Each new row is followed by its nearest point in the smallest flat space through zero that holds the last named rows.

K_563 (6 x 9):
[[ 24  32 -28  30  28 -28  12  -2  -6]
 [ 69  41  15 -42 -30 -64 -33  45 -64]
 [ 17  12  -5 -20   2 -27 -29 -20 -61]
 [ 21  -9 -27 -16  35 -40  37 -26  34]
 [ 53  26 -71  23 -20  16  80  42 -18]
 [ 44  -1  -1  24  26   8   9  -5  47]]
New rows:
[-40  40  45  15 -45 -16   7  38  10] | [-42  26  28  10 -29 -14  -8  58   9]
[-12  10 -31  38  32 -31  -7   8 -46] | [-12  35 -27  30  20 -25  -3  -9 -38]
[ -3  12  -7  30 -18 -16  24  47 -18] | [ -5  30 -13  18 -18  -8  19  43 -11]
[ 42  15  -3  -6  30   6  12 -31  24] | [ 43  -6 -10   5  28  -3   6 -24  22]
[ 31 -42  -6  -3 -34   1 -15  29  38] | [ 30 -16  19 -17 -19  16   6  22  32]
[ 39  37  41  21 -32 -46 -30  21  16] | [ 36  34  36   8  -3 -35 -34  42  11]

K_285 (6 x 9):
[[-29  58  18  59 -21  -1 -26  45 -61]
 [-45   0 -16 -18  66  -4  47  38 -23]
 [-36 -11 -27  -3  60  39  -7  83   5]
 [-11  21   2 -62  32  -2  -9  -3 -98]
 [-33  45 -41  -5  16  -6  17  25  20]
 [-13  20  17   5  43 -32  -7  24 -37]]
New rows:
[-20 -17 -26  19  29   1   0 -45  13] | [ -1 -10  -5  -6   8  -7  19  -9  19]
[ 28 -16 -39  54   2 -29  27  13 -32] | [-11   0  15  30   1 -12  20   6  -7]
[ 28 -49  71  -3   4 -18  30  23 -22] | [ 13 -55  52  18  22 -11  14  -7 -27]
[-47 -23 -21   6 -11  21  -5  26 -53] | [-27  -2  -3   3  -2  39   9  29 -47]
[ 26 -15  14 -18   4 -56  31  20 -17] | [  3  -8  20  -5  27 -35  17 -14 -12]
[  6  61  25  -6  -8 -24 -10  -9  17] | [  6  45  -2   6  -9 -37 -17 -13   6]

K_716 (6 x 9):
[[-35 -14 -27 -56  -1  72 -19  53   0]
 [-63  62  12 -40  32  55  -6  49 -31]
 [-55 -25 -35 -34  27  19  -7  35 -30]
 [-10  10 -54 -25 -23  60  44  74 -31]
 [-86  -5 -35 -64   6  12  77  45 -37]
 [  8   8 -29 -26  27  39  42  50 -30]]
New rows:
[  4  56 -15 -14  -8 -63  17 -15   4] | [ -9  28  17  17  -8 -33  32 -17  -8]
[-16 -22 -31  13   5  -4  -1   0 -10] | [-12 -23 -26   7   1 -11  -4   6 -15]
[ -7 -19 -15  17  35 -15   6  24  -6] | [ -1 -16 -19   5  29 -11   2   7 -23]
[-18   7  12  -7  12  -6   9 -28  52] | [ -9  -1  30 -20  -1 -10   4 -26  26]
[  4  43  57 -25  16  -5 -13 -68  32] | [  1  34  73 -16  17 -11 -11 -46  39]

K_569 (6 x 9):
[[ 30 -26  75 -31  65 -21   2 -46 -53]
 [ 44 -11   0  -5  31 -21 -27 -67 -69]
 [ 39 -36  -1 -17  87 -46  -8 -32 -42]
 [ 69 -25  33 -53  46  23 -16 -14 -24]
 [  8  20  11 -12  91  63 -15 -13   2]
 [ -5 -12   3   6   3 -22   8   3 -98]]
New rows:
[ 24 -18  25  30  46 -46 -43 -31 -30] | [ 16 -15   8   3  44 -41  -9 -50 -31]
[  8 -43  32  25  -1   5 -27  -1   3] | [ 9 -7 19 -9 -1 -6  1 -9  1]
[ 19 -19  45  44   9 -32 -43  -1 -26] | [  5 -10  21   0   6 -28   1 -27 -28]
[-37  -6  22  35  23  15 -28  45  41] | [-36  12   5   9  22  16  16  28  40]
[ 11 -24  36  36  23 -39  -1  -7   6] | [ -5 -16  23   1  21 -41  10 -19   4]
[ 23  15 -29  30  47 -16  39  -5  35] | [ -6  -3 -28  11  45 -17  -2  -3  34]

K_64 (6 x 9):
[[ 47 -43 -50  25  28 -51 -13 -57  43]
 [ 23 -33  26  39 -18 -14  16 -20 -20]
 [ 43   5  -2  -6   0  15 -10   6 -40]
 [ 32 -29  -8 -50  25 -47 -49 -40 -26]
 [ 32 -88 -16  17  25 -20 -14  18 -27]
 [ 19 -14 -12  27   2  24   7  -5 -49]]
New rows:
[ 27 -39  47  10   9 -23 -22  10  21] | [ 27 -40  31   0  -8 -35  -5  14  15]
[ 22   8   6 -35   7 -36  -1  24 -22] | [ 23  -2  14 -34   2 -12 -21  15 -10]
[  2 -38  47  -8 -45 -26  10 -22 -47] | [  2 -32  60   3 -25 -25   1 -22 -46]

K_667 (6 x 9):
[[  8 -18   8 -27 -20  61  22   8 -25]
 [  4 -57  27 -18   7 -23  16  11  34]
 [ 17  -2  -4  39 -18  45 -30 -11  17]
 [  1  16  42 -27 -20  -9 -27  31 -44]
 [ 26   2   6  13 -75   4  17   4  -1]
 [-10  27 -13  22 -25  16 -34 -15  60]]
New rows:
[ 43 -23 -38  62  -6  23 -13  -1   0] | [ 36 -19 -19  67  -5  24  -6 -20  -2]
[ -2 -10  38 -20  14 -21 -45  32  -4] | [ -6  -9  45 -18  14 -21 -42  25  -5]
[ 16  12  41 -25 -13  -2  -6 -26 -10] | [  1   3  19 -14 -17  -1  -8  13 -10]

K_414 (6 x 9):
[[ 24  19 -50 -19 -18  36  22 -46 -25]
 [ 27  -7 -16  -6  14 -11  44   4 -62]
 [ 27 -13  15  21  24 -35   6 -53  31]
 [  1  -8 -27 -18  18  10 -34   1   1]
 [ 33  74 -23   5  62  11 -23   1 -44]
 [ 19 -40 -20  14 -30  34  18  24  16]]
New rows:
[ 37 -16   8 -40 -11  26 -35  -8  -4] | [  3 -13 -27 -15   2  15 -18  -6   4]
[-16  28 -34  -5  10 -24   7  32  22] | [ -7  12   2  -1   7   3 -14  16  -3]
[-3 16 -6 68 -9 48 -3 25  4] | [ 19  25   1  38 -12  42   3  36  19]

K_40 (6 x 9):
[[-39  59  18  31  -3  21  38 -14   3]
 [ 34  31  -7  22  18 -53  36  35  17]
 [ 35  69  17 -35  37 -59  25  22  23]
 [  6   5  36 -12  21 -38  14  46 -13]
 [  3  -5   6 -19  25 -55 -13 -36  -2]
 [  8  14   9  29 -29   8  28  20   0]]
New rows:
[-14   3 -24   1 -30 -37 -58 -11 -20] | [  5 -24  -5  -5  -6 -17 -17 -29  -4]
[-22  28  21  14 -49 -47  13  11 -50] | [ -6   8  49  21 -28 -31  28  -1 -21]
[-30 -21 -29   5 -26  15 -27  23 -17] | [-12 -34 -11  10  -7  30 -13  11  -9]
[ 17  21   8  30  28 -20 -28  34 -13] | [  4   1   0   7  24 -21  10  31   0]

K_642 (6 x 9):
[[-26 -13 -29  -1   7  16  44  51 -39]
 [  4  24  -4  -6  -7 -60 -17  53   5]
 [-37  52   9   1  46 -21 -25  12 -69]
 [-65   9 -34  24  -3  21  20   3   9]
 [  9 -10 -10 -13 -12  19 -19   8 -11]
 [ 39  24   7  48 -36 -13 -47   4  -4]]
New rows:
[-31   6 -14   3  68   5 -17  25  -1] | [-40  18  -7 -15  26  -6   0   8 -20]
[ 31  25  37  21 -12 -40  11  68  14] | [ 35  14  10  22 -12 -60  11  49   2]
[  6 -14 -23  -1  15   1  -7   4 -23] | [  1  -3  -4  -7   3  10  -2  10 -21]
[ 18   3 -20  29   0  12  -8  16 -18] | [ 10   3  -7  25 -14  11  -5  15 -23]
[-34  -3   1 -20 -27  27   4 -12   9] | [-25 -10 -17 -12  -5  25  -3 -12  14]

K_401 (6 x 9):
[[ 39  16  10  29 -50  -9  52  12  30]
 [ 55  20  -1 -12  10  59   7 -46   7]
 [  2  13   6  -2 -14  19  -5   5 -23]
 [-15   7  30  17 -43 -13 -26  17  16]
 [-38   2 -32 -54 -12 -48  33  10  -5]
 [ 15 -10 -18 -36 -32 -12 -17  13   8]]
New rows:
[ 22   3  22   8  24  29   2 -40  -3] | [ 17  11  11  11  25  36   0 -33   5]
[ 68  43  68  10   6   2   6   7 -12] | [ 35  21  24  33 -21  37  10  -6   1]
[ 7 -6  9 -7 21  6 10  1 22] | [  7  -5  -2   3  14  -1   5 -12  16]

K_131 (6 x 9):
[[ 51  -4 -11 -11  -1   1 -12  41   3]
 [ 49 -26 -32  -2  41 -54 -39  25 -48]
 [-30  19 -45  35   4 -51 -28  30  -8]
 [ 26 -52 -31  28  30  -2 -18  64 -35]
 [-24  23 -60  -9  30  23  20 -10 -21]
 [ 23   5  25 -25  11  12 -28  11  -5]]
New rows:
[-20  24  -1  13  15   6 -16   2 -24] | [-27  13  -6   1  17   3 -19   3 -13]
[ -4 -18   0 -56  19 -12 -68  -3  -5] | [ 11  12  19 -27  30 -11 -49   1 -25]
[ -3   5  -3  -4  50  29  68 -10  35] | [ -4  -3 -18 -10   1  43  46 -21   3]

K_719 (6 x 9):
[[ 20  18  -5  12  23   3 -13 -27   5]
 [ 15  42  49 -43 -53  37  39   6  21]
 [-31  36  23 -49 -46 -39  70  12 -19]
 [  2  22 -13  -3 -33  12 -37  -5  10]
 [ -9  14   4  22  16 -47  50   4 -18]
 [ 22   7  -2 -12 -31 -18   9 -16  32]]
New rows:
[ 22  42  -5 -22 -20  32 -41  17   3] | [  4  35   2 -10 -28  38 -37  -5   5]
[  5  -6  26 -15  32  -9 -44  -5  -8] | [  0  -7  -6 -10  26  13 -21 -15  -8]
[-10  11 -22  47  25 -47  33  33 -26] | [-19   6 -10  53  20 -48  30  20 -27]
[  8 -25 -15   0  34  -8  34  34  33] | [ 10 -40   8  12  17 -12  28  11  12]

K_885 (6 x 9):
[[  7  25   5  -7  15 -27  23 -11 -30]
 [  9  46  29  16  45 -20  29  48 -14]
 [ 12   9  17  55   0  -1 -27  -9  39]
 [ 52  43  17   6  35   8 -34   9   0]
 [  7  59  -1  11 -11 -19  11  24 -16]
 [ -4   5 -17   6   5 -25  34 -44  20]]
New rows:
[ 15  56  -7  23 -45  11   9  -1  -5] | [  7  54 -16  17 -38 -11  -7   5   0]
[-30   1   5   3   1 -17  -2  32 -31] | [-20   0  15   3  -8  -8  10  30 -31]
[ -8   7  25   5  -4  10  -2 -18  23] | [ 1 -4  3 16  1  0 -5 -9 16]
[ 19  -2 -12  20  28  15  22  -8 -41] | [  9   3  11  -8  22 -11   8  -6 -20]
[ 16  25  22  18  22  59  -2  39 -41] | [ 16  18  25  -3  20  15 -22  52 -23]

K_680 (6 x 9):
[[ 42  18 -83 -44  -5 -58 -24  49  -2]
 [-29  59  -4 -48 -11  -7  10  36  30]
 [ 45  36 -19 -98 -20 -60  38 -13  54]
 [ 27  53   9 -57   8 -43  -3   9  27]
 [ 29  16 -29  -4  14 -22   7  66  -3]
 [ 16  15 -61 -67 -10 -26   1  48   7]]
New rows:
[ -5 -21   2  60 -37  30 -21  20 -49] | [-20 -28 -13  61   3  26 -18  12 -30]
[ 11  24  16 -23 -13  15  -3 -12  13] | [ -4  15  17 -25   0  -1   2 -12  12]
[ 76  -3   3   3 -16 -32   3 -11   3] | [ 61  -9  -4   2   9 -43   9 -15   7]

K_620 (6 x 9):
[[-35 -37 -30  21  -2  12   1   2   1]
 [-22  16  13 -28  53 -44  35 -11  18]
 [ 25  29 -26 -43  10 -13 -23  -9  76]
 [  3 -36 -68 -15  47  40  11  40  24]
 [ 21 -41 -25 -12  34 -31  -6  24   2]
 [  9 -23 -30 -11 -68   2 -17 -13 -19]]
New rows:
[ -5 -17  40  24 -45   9 -36 -22  43] | [ -8   7  16  36 -39  -2 -45 -21  28]
[-27  -6  25  25  37  37   2  10  11] | [-24   5  14  36  36  30   6  13   9]
[-45  40   9 -33  36  34 -43 -37  -9] | [-22  36  10  -2   7  19  13 -14  24]
[ 44 -37   6 -38  28  24  -3  -1 -33] | [ 41 -14 -10 -21  14   4   9  29 -31]
[  7  28 -34  -4  31 -40  -5   8 -16] | [ 11  -4  -3 -19  23 -25   7   5   4]

K_961 (6 x 9):
[[ 18   2  88 -16  36 -10  -3  61 -14]
 [ 27  34  32 -36  13  15  52 -53  13]
 [ 44 -10  51 -20  30  13  -8  -8   2]
 [ 70 -19 -32 -32  50  22  47  38 -57]
 [ 14 -19  44  -1  18  24  12  10 -39]
 [ 13 -22 -40  -3 -28   6  46  23  15]]
New rows:
[-44  29  12  77 -14 -34  -6 -46   8] | [-64  27   8  26 -27  -9 -23 -38   6]
[ 16  13  19  13  18  23  42 -47  -2] | [ 11  10  19 -13   4  24  34 -46 -10]
[ 40   9   0 -35   8 -19  21 -37   9] | [ 36  17  -3 -29  17   3  20 -30  19]
[-12 -26  27 -55 -18 -21  49 -25  -5] | [  5   6  25 -13 -12  13  49 -12   9]

K_206 (6 x 9):
[[-45 -13  13  22 -26  18   4  19  25]
 [ -6  -4   4  55 -22 -14 -36  48 -11]
 [ 21 -59  41 -51   4  37   4  44   4]
 [ 56 -67  41  48  26 -59  14  30  31]
 [  1 -25 -30  28 -18  -7  44 -71 -26]
 [  1  -3  -1 -34   0  51  16  -3 -32]]
New rows:
[ -1 -69 -26  -4 -11  -6 -19   6   5] | [  5 -55   1  -7 -32 -13 -13   0  -1]
[-11  15  24   8  -9   5 -39  -5 -19] | [ -7  13  -7   4 -11   2 -23  15 -11]
[ 26   3 -45   4 -42  -3  12  17 -14] | [  6  -7 -16   9 -18  -2 -13  -6 -29]

K_517 (6 x 9):
[[-21   9 -21 -27  32   0  35 -10  30]
 [-37  25  49 -12  43 -36  43 -43  39]
 [-55 -30  57 -17   8 -65  56 -44  24]
 [ 26  26  59  -1  26 -51  -8   5  85]
 [  6 -46 -20  -1  -8 -18 -18  32  51]
 [-25 -23   5  -8 -17 -30 -46 -17  -1]]
New rows:
[  0   5  16  11 -37   2 -11  10  35] | [ 14  -8  14  10  -6 -12 -15  12  18]
[  5  14  27  -3 -25 -13   9 -31  -5] | [  2  12  31  -7 -10 -20   6 -16 -16]
[ 37  -3   0   4 -18 -12  -8  15  20] | [ 32  -4   5  -1 -14 -10 -10  24  17]
[  1 -68  12  10   0  15  -7  45  38] | [  4 -57  -7  29  -8  -4  -1  36  40]
